All groups share one centre, and each spreads out both ways along 12 directions, with some noise.
(in the rows, 128 means zero)
Known rows, each followed by its group:
[104 138 147 197 127  85 124 164  98 139 128 111 166 118  69 157 136 106
 142 121 138 143]  S
[ 77  93 124  91  86 113 118  73 160 102 122 168 169  96 191 136 119 104
 162 135 122 114]  W
[118 164 115 126 156  68 127 122  95 170 135 170 174 149 100 138 152 114
 154 159 138 115]  K
[114 130  95 114  74  77 142  86 157  74 102 129  81 101 165 142 110 146
 126 143  87 131]  K
[ 73 137 111 111 145 126 126 128 125 133 128 158  80 123 118 124  99 116
 149 136 116 112]  K
[101 154 148 147 153 116 151  90 120  78 163 129 155 177  98 119 155 129
 127  82 193 130]  S
[ 91 110 130 100 108 102 125  88 168 160 113 191  84 114 155 122  76 127
 154 153 112 119]  K
[ 83 124 100  45 114 143 132 125  99 106 126 149 110 113 167 106 108 104
 135 145 113 116]  K
[ 91 100 177 134 131 122 155  82 135  94 120 122 101  96 136 184 175 143
 128  97 201  49]  A
[115 116 138 150 147 164 174 122 130 209 141 149  83 156  90 163  93 129
 131 157 156 158]  S
[146  97 143 146 111 128 144 107 158 104 156 128 105 128 134 161 169 159
 126 122 165  88]  A
[113  96 134 116  75 100 141 123 123 203  91 157 104 135 150 115 106 148
  64 162 108  97]  W
[205 115 101  96 137 147 107 108 103 112  99  93 115  95 121 155 162 140
 110 168 179 111]  A
[116 158  99 115 174 149 187  77 147 151 131 137 157 179 140 149 145 128
 139 146 143 128]  S
[106 138 137 136  68  44  98  99 124 125 129 183 136 147 123  77  79 128
 112 125 112 178]  K
[143 109 115 128 138 140  98  91 128 103 124 135 101  96 110 162 150 136
 142 146 177 105]  W
[ 81 133 147 134  83  82 144 161 103  40 188 122  94 125 122 128 140 133
 140  82 120 120]  S
[119 106  83  53 112 152 104 139  83 130 165 178 104 109 153 137 138 115
 150 175 122 111]  W
[110 123 133 161  72  24  85 126 135 151 100 168 167  96 127 125 106 117
 145 149  87 136]  S
[108 105 160 124 144 121 170  86 162 151 140 160  86 122 132 178 145 145
 158 136 176  74]  A
[120 104 131 170  69 127 101 164  59 158 166 145 172 137 101 140 129 118
  97 132 119 191]  S
[166 139 104 177 164 130 136 145 157 202  96 117  93 138 100 143 137 160
 107 162  99  93]  W
[180 134 114 178 104  77  80 135 129 174 115 147 164 138 100 113 125 143
 110 159 109 159]  S
[124 122 173 120 156 121 133 155 148 117 110 100 136 104 129 115 139 117
 147 104 155  70]  K
[114  92 132 113  92 117  94 138 120 185 133 188  80 123 127 104  94 136
 111 159 119 116]  W
[106 123 178 120 132  97 169  96 134 118 143 143  93 131 117 149 135 138
 143 115 189  98]  S
[ 99  79 124 142 123 155 123 124 160 144 167 166  65 124 105 151 125 139
 152 153 168  90]  A
[123 102  89 124 103 170  68 147 116 138 181 176 147 151 132  87 116 122
 127 140 102 162]  K
[103  93 144 133 114 160 117 118 129 189 133 170 122 136 118 123  89 117
 123 145 147 155]  W
[152  72 141 130 118 175  84 150 160 108 112  98  91  76 127 125 118 130
 132 129 153 101]  K
[158 121 122 144 139 157  78  97 109 128  59  95 136  95 100 131 120 120
  88 136 171 148]  A
[155 144 122 112 165 126 143 106 146 135  97 110 105 137 100 117 114 128
 130 154 177 121]  S
[ 92  69 158  95  67 134 185  89 141 109 172 146 139 136 160 164 135 121
 143 139 190 117]  A
[143 122 159 120 105 101 179 147 159 179 166 156 110 159 131 126  84 133
 153 152 108 168]  A
[ 34  84 107 156 105 160  86  88 124 108 125 160 126 114 104 134 110 102
 127 128 172 120]  A
[ 88 164 118 161 118  99 164 113 110 100 124 106 159 166 107 125 124 118
 106 106 127 164]  W
[124 123 153 143 108 114 166  75  90 144 165 159 123 170 110 168 150 150
  99 124 183 151]  K
[131 155  82 184 120 121 103 113 149 148 124 145 160 164 116 105 104 134
 115 135  68 196]  A
[ 79 110  83 161 123 178 117 120 125 123 137 141  44 118  88 156  86 124
 131 147 128 162]  W
[ 95 130 115 117  93 110 140 160  59 128 162 135 186 134 134 148 150 102
 129 135 106 149]  S
[128  95 128  91 124 174 140 119 142 108 157 137  94 117 168 144 152 146
 132 126 136  87]  W
[179 130 144 110  85  88 181 103 131 122 135 111 157 152 156 141 149 153
 103 140 140 146]  S
[136 134  51 140 129 193 128  60 144 117 111 117 172 154 161 147 140 134
 103 146 103 179]  A
[147 119 171 131 147 130 130 114 142 193 122 162  82 131 104 127  89 137
 133 140 157 142]  A
[180 106 131 134 102 168 144 131 111 124 148 100 106 153 136 135 165 173
  56 123 147 121]  W
[ 35 134 118 173 143 123 109 160 130 138 143 165  73 123  88 125 105 119
 147 111  96 105]  A
[ 87 144 116 139 179 163 191 131 106 163 162 138  94 160 100 183 150 133
 142 133 143 108]  K
[197 117 105 104 109  84 144 101 184  98 156 140  67 117 144 160 154 170
 166 177 139  96]  A
[104 122 161 165 116  70 158 136 180 157 133 147 133 106 120 167  95 113
 200 139 107 142]  W
[198 147 105 170 159 113 108 154 172 163 133 122 163 142 123 127 162 152
 145 144  83 113]  W
[ 94 139  80 118 130  91 115  61 116  95 124 166 150 119 130 167 166 122
 155 155 151 104]  K
[100 130 102 156  99 108 133 116  88 124 174 158 155 164 112 148 165 135
 113 130 133 141]  A
[133 104 115 115 121 108  57 123  84 181  95 171 168  79 123 146 148 109
 136 172 142  96]  S
[ 90 116 133 139  86  91 116 123 125  87 133 138  54 105 106 125 102 136
 122 120 139 123]  W
[164 110 153 165  71  86 132 141 102 108 155 113  80 124  88 151 130 157
  97 129 157 158]  W
[ 88 114 135 133 109 100 154  94 118 125 128 147  85 106 107 181 116 123
 145 146 167 125]  K
[ 82 103 149 179 108 135 116 145 131 179 134 154 154 130 114 137 101 112
 134 121 109 157]  S
[125 122 177 139  81  46 128 165  68 178 160 168 149 133  94 138 123 120
 129 142 141 152]  S
[118 153 137 136 144 126 201 145  84 155 131  90 173 156 104 169 149 110
 121 136 148 146]  K
[124 173  93 157 159 127 123 132 175 140  93 117 136 160 142  78 108 141
 109 111  53 135]  K

New rows, each followed by its group:
[ 90 113 130 150  85 156 153 159 117  81 181 109  97 143 131 129 119 135
 114  91 107 160]  S
[ 79 115 167 140 143 159 129 130 140  82 170 134 110 137 133 118 150 134
 134  63 156  87]  S
[110  84 146 116  69 114 158 135 165 111 138 119 152  76 168 177 100  95
 193 145 108 154]  W
[151 128  81 112 118 129  34 115 102 121 132 163 181 143 115  62 129 114
 111 151 141 150]  A
[ 57 135  94 135 160 123  64 110 145 117 123 187 115 113 118 102 117 112
 166 122 111  88]  S
[154 113 147 156  91  55 110  79 161  99 125 146 133 108 131 150 155 153
 137 131 154 106]  K
[ 78 146 106  88 119 116 153 122  42 132 169 163 199 155 136 152 163  96
 135 141 141 140]  S
[ 93  99 140 120 114 147 150 164  83  79 164  92 131  99 106 175 155 100
 155 124 179 107]  K
[103 125 117 171 110 109 107  81 120 131 127 159 110 148  93 129 119 142
 101 131 155 153]  W
[118 144  67 167 133 121 158  88 170 133 173 166 129 173 140 170 166 162
 147 148  89 123]  A
[121 129 150  91 119 104 108 191 100  94 135 107 164 106 145  90 143 105
 135 105 114  93]  S
[147 126  97 151 103 155 109 128 109 105 160 121 170 157 125 119 139 131
 105 128 120 187]  W
[155 138  62 139 133 134  83  80 121 107 120 148 101 133 117 135 154 158
 100 155 130 128]  K
[179 171 135  87 177 112  98 143 125 117 134 144  89 132 146  86 154 159
 125 105  98  87]  A
[ 94 116  95 141 105 153 122 118 139  73 138 119  78 121 123 131 109 133
 122 119 121 143]  S
[122 103 146 199  78 108 114 131 141  89 177 138  97 124 120 153 154 166
 114  89 118 133]  S
[166 154 119 130 159 121 100 118 152 109 169 152 205 178 164  83 192 154
 130  93 107 102]  W
[122 115 157 106  75 103 151  98  87  89 192 164  98 168 146 123 163 168
  79  96 163 119]  W
[127 135 115 139  72  47 142  66 152  93  87 133  85 106 139 153 108 151
 115 149 115 143]  K
[107 120  74 165 129 150 127  24 150 156 134 190 116 158 124 177 135 150
 121 161 148 152]  S
[159  70 103 134  71 152  81  77 127 109 128 132 173  87 138 173 132 114
 142 166 165 179]  W
[149 114  92 114 141 151  92  84 153 159  46 119 119  99 113 118  86 109
 123 185 157 138]  S
[ 81 133 115 105  72  60 111  92  92 133 134 197 118 166 147  76 129 152
  63 127 114 102]  W
[121  99 119 111  66  72 154  49 158  63 153 158 150 109 188 190 181 152
 156 142 142 101]  K
[171 118 129 154 149 139 105 163 138 106 149 110  34  93  78 163 133 148
 159 139 152 111]  W
[109  86 123 158 122 131  99  59 179 198  91 190 112  97 141 174 117 139
 140 164 129 102]  S
[ 79 126  89  76 124 174 159 119  23 119 164 140 118 139 109 173 148 100
 119 157 177 147]  K
[123 131  92 147  95 101 120 114 124  81 162 144 151 132 158 153 183 152
 126 119  90 113]  S
[131 113 123 165 112 123 173  82 107 121 123 110  78 110  98 230 163 153
 114 150 177 123]  A
[125 107  96 106 124  93  61 120 171 144 104 185  89  79 149 117 124 135
 163 171  92  57]  W
[133 161  29 130 166 165 160  75 185  96 109 105 117 150 154 155 150 144
 137 158  88 116]  S
[174 142 127 181 144 102 155 107 133 139 124 103 125 147  80 173 159 152
 120 146 170 135]  S
[ 41 123 119 105 161 147 125 132  57 172 129 168 102 116  65 155  93  70
 164 165 189 129]  K
[122 134  90 139 160 165  67 109  65 154  90 136 137 119  82 134 134 111
  96 150 161 142]  A
[102 110 108 164 119 140 103 117 130 106 124 116 177 129 118 132 157 121
 114 118 144 108]  A
[106 147 186 140 146  83 176 164 117 198 136 148  95 162  92 115 104 136
 122 121 136 108]  W
[141  60 170 117  53 103 160 128 144 132 153 137  89  68 146 207 110 126
 174 164 149 139]  W
[154 181 105 126 168 118 168 132  61 175 137 137 110 152 105 179 161 146
 112 149 110 143]  A
[138  97 113 117  93  85 108 202 140 122 147 121 134  69 125 149 123  98
 199 176  95 106]  K
[ 33 133 125 113 100  72 145  68 112  88  90 155  76 114 124 132 109 125
 109 125 156  88]  W
[ 71 131 181 141 149  78 148  90 132 132 110 152  89 114  94 153 116 122
 154 114 191  85]  K
[ 72 127 132  95 104 101 178  83  66 101 150 144 154 134 124 178 148 104
 135 134 190 136]  S
[ 81 140 122  76 162 150 164  87 168 109 169 181 102 166 182 104 143 142
 153 104 121  74]  S
[113 114 107 162 160 134 123  83 188 161 143 170 149 149 125 153 169 142
 158 149 151  67]  A
[224  99 116 127 104 171 111 171  80 150 161 106  78 139 105 137 162 171
  62 157 149 134]  W
[129 130 125 157 160 160 151  74 161 160 144 148 174 178 144 143 162 144
 119 115 142 122]  S
[129  99 141 104  73 104  76 170  54 160 159 174 149 109 127 117 132 115
 113 144 123 138]  S
[ 88  84  83 166  69 152 130 156 129  72 156  86 175 126 124 148 160 113
 121 138 128 116]  A
[ 95 174 110 138 180 126  75 114 120 110  79 142  98 108 122  99 117 128
 117  91  88 115]  A
[141 115 187 113  76  68 166 165  81 163 146 126 158 127 125 146 127 117
 122 135 147 146]  S
[148 142 103 132 134 115 140  44 115 164 128 169 180 173 137 153 166 147
  99 154 157 140]  K
[105 117 154 138 159 166 145 148 123 195 117 128 114 136  88 132  83 102
 137 141 162 143]  S
[139 109 156 128 102  87  40  76  73  98 135 179 113 119  80  97 137 136
  92 121 235 128]  K
[ 47 143  58 159 118  90 115 103  80 128 145 187 129 115  98 199 145 108
 166 166 104 132]  S
[ 87 127  95 139 111 170 158  83 106 118 122 123 102 146 122 154 112 129
  91 132 139 173]  K
[139 131  71 122 138 158  72 139  87 127 102 111 200 129 116 100 144 101
 107 155 130 139]  A
[105 132 129 127 139 125 160  27 123  89  86 116 127 127 136 176 165 140
  99 117 200 101]  K
[104 169 148 180 167 109 174 119 160 118 139 109 168 163 109 138 135 121
 157  91 128 146]  W
[137 118 123 120  97  78 137  95  87 145 169 187 136 128 144 194 192 155
 131 153 138  98]  S
[123 142 154  72 102 106 125 128  96  77 101 110 102  97 153  97  90 114
 119 104 119 154]  A
[112 110 193 106 114 108 144 147 129 139 193 169 145 163 143  94 141 135
 132  94 153  95]  A
[ 50 102 121 173  89 148  84  66 120  93  95 138 159 118 116 121  98 103
  96  99 156 169]  A
[104 101  75  82 104 187 141  85  96 166 143 172 128 140 155 157 112 118
 120 183 128 168]  K
